The first 4 rows are patterns. Each new row is the sum of 2 different patterns, raised or lowered, with some noise. Before adding, each is slid sideways (what falls off one end comes back at the other) and multiplied by a number that may be negative. Names go in the order of the patterns.
(in the rows, 128 means zero)
Some rows, each with the names of its patterns after it:
[148 111 161 138 122 107 149 121 134 156 157 146 150 133 111 115 138 143
 113 103 130 151 107 134  98 160 137 132 120 107 144  96 103  98 101 125
  95 124 148 146 135 159 111 110 155 146]	rane
[ 98  99 117 104 134  98  98 126 151 147 128 126 118 134 135 119 148 123
 108 107 108 160 150 147 153  99 108 113 161  95 128  96 111 133 100 127
 150 132 148 156 145 113  97 112 110 126]	serof
[137 152 128 148 122  99 103 137 153 159 132  98 134 149 124 100 111 127
 112 121 142 154 101 118 132 108  95 160 146 124 135 138 142 118 118 115
 151 106 147 147 153 118 119 152 128 102]	revag
[103 110 100 123 104 145 136 112 120 146 155 101 159 161 129 128 109 127
 160 130 106 156 133 129 131 157 131 127 123 107 132 153 148 136  96 106
 120 127 100 143 134 122 120  99 160  99]	Zos

New rows, each followed by the names of its patterns:
[103 101 125 126 121 127 113 156 102 104 132 155 170 110 148 140 151 161
 127 161 114 111 124 120 148 131 164 134  84 118 119 171 109 108 103 133
 117 105 131 148 115 146 154 151 139 108]	serof Zos
[113 118 109 135 132 131 168 134 128 128 155 139 127 147 111 119 135 132
 163 124 131 144 110  92 134 162 102 121  80 148 110  91 115 127 129 131
 164 150 107 100 135 141 111 129 134 126]	serof Zos
[126 121 123 154 134 122 169 131 137  96 121 161 158 157 125 185 145 155
 162 148 186 116 142 147 149 131 154 166  99 117 134 156 100 110 164 128
  93 143 129 128 118  98 118 152 129 141]	rane Zos
[131 149 132 110 142 144 161 159 106 124 176 129 107 117 154 116 126 143
 142 108 142 152 116  76 144 142 130 120 153 151 122 112  99 177  90 135
 136 132 117 107 172 140  94 133 164 154]	revag Zos
[112 130 171 132 153 125 140 120 122 134 147 118 144 150 118 173 109  94
 102 127 154 146 152 113 133 148 146 129 103 157 144 130 146 147 113 149
 142 101 129 163 150 132 167 147 148 124]	revag Zos
[131 151 117 128 126 133 137 148 124 124 135  87  94 135 146 140 111 131
 158 168 112 130 140 113 144 116 136 109 143 179 113 143 158 144 163 159
 185 129  91  91 124 129 144 136 110 142]	rane revag
[ 85 101  72  82  61  73 135 125 118 125  61  59  62 123  65  72  39  73
 107  43  86  86 111 114 114 100  59  69  47  51  61  42  53  51  61 108
  66  66 107  96  91 103  98  88  82 114]	rane serof
[174 116 108 177 153 139 146 154 108 112 126 114 114 123 147 149  71 107
  85 153  99 140 121  95 134  63 128  66  74 102  60 113 119 157 135 134
  99 124 173 111 170 140 156 132 101  98]	rane Zos
[ 92  89  95 103  89  97  59  83  80  94  77  74 115  34  37  68  62 117
  93  63  56 121  58 100  92  71  72  77  62  84  81  57  47  73  95 120
 114  91 103 121  73  90  81 109 123  56]	serof Zos
[134 140 123 139 170 130  86 173 184 116 150 156 158 111 137 137 173 140
 162 140 151 130 171 193 155 122 185 154 142 172 148 145  95 184 194 193
 175 123 174 149 135 137 138 132 105 168]	revag Zos
[136 130 118 113  75 143  65  76  63  90 114  62 107 151 123 103 141  81
  99 160 142 119  73 123 118 126  82 117 102 136 148 137 137 137 106  77
 113 126 124 109 107  87 121  88 111  77]	rane revag
[147 133 182 219 128 160 129 182 149 145 181 214 166 200 198 164 139 137
 144 157 187 165 145 154 173 203 151 135 191 190 220 150 169 162 191 202
 155 223 199 184 185 163 231 198 173 180]	rane serof
[142  83 100  68  51  39  98 136 104 110  71 135  84 118  92 106  96 110
  89 112  60  56 101 104  94 115 126  93 138 113  75  90  93 142 145  98
  41  80 114  87  73  72  83  80  65 112]	serof revag
[112  92 179 147 167  79 156 134 171 171 113 188 152 138 149 117 139 123
 132 148 145 124 148 176 138 130 140 140 134 153 141 126  97 143 132 119
 105 111 122 112 154 166 145 138 114 135]	rane serof
[136 126 126 138 130 165 124 112 132 150 133  99 134 118  91 154 100 140
 126 107 142 132 131 146 158 150 103 157 133 112 134 119  77 128 136 133
 131 117 145 125 106 125 153 120 164  96]	rane Zos
[153 186 127 123 127 150  91 148 160 141 169 154 134 136 157 111 162 129
 165 139 165 139 142 186 144 104 139 164 177 182 149 118 148 146 161 176
 153 141 128 191 164 138 155 147 151 124]	revag Zos
[118 137 142 119 145 152 164 155 103 120 114 150 120 142 114 108 114 101
 161  99  99 113  87 126 120 157 149  87 104 129 132 122 169 168 105 150
 105 148 165 124 125 152 115 124 112 134]	serof Zos
[124  83 127 154 131 143 120 124 108 144 135 132 102 138 113 101 120 140
  94 123 153 133  98 144 159 151 134 121 165 116 153  93 141 111 154 165
 139 153 149 181 158 114 170 156 118 133]	rane revag
[ 97 115 154 148 123  80 113 137 112 113 110 152 122 122 100 135 116  84
  96  85 104 103 114 130 130 137 144 166  93 133 167 141 138  97 146 152
 123  93 162 126 129 151 168 137 137 127]	rane Zos
[192 185 175 170 156 159 165 158 127 114 123 164 130 116 132 151 137 147
 141 163 179  87 117 125 114 148 164 157 112 190 139 154 148 132 199 163
 131 140 146 104 124 161 179 183 134 167]	serof Zos
[168 172 137 159 119 188 181 184 197 122 165 161 213 146 162 154 148 150
 119 156 160 176 191 171 164 133 145 120 135 159 142 116 153 134 147 109
 118 143 180 187 167 152 141 174 181 153]	rane serof
[134 119  99  81  73 171 142 131 155 115  61  86 148  77 106  71 103 129
  96  91 156  99 118 119 138 107  61  96 118 107  62  82  87  95 145 107
  75  87 110 129 137 106  83 121 143 117]	serof revag
[100 145 127 131 121 116 166 124 145 130 164 146 155 116 102 113 147 153
  94 131 174 126 119 127 156 145 109  78 118 114 118 138 102 103  77 139
  93 118 147 141  82 116 110 128 116 116]	rane Zos
[142  95  97 108  80  80 135 113 116 111  99 100  86 120 111 141 101  98
 110 117 121  75 127  84  68 113 106 106 137 101  95 108 123 113 110  94
  68 108 102  77  73  75 109  68  78 119]	serof revag
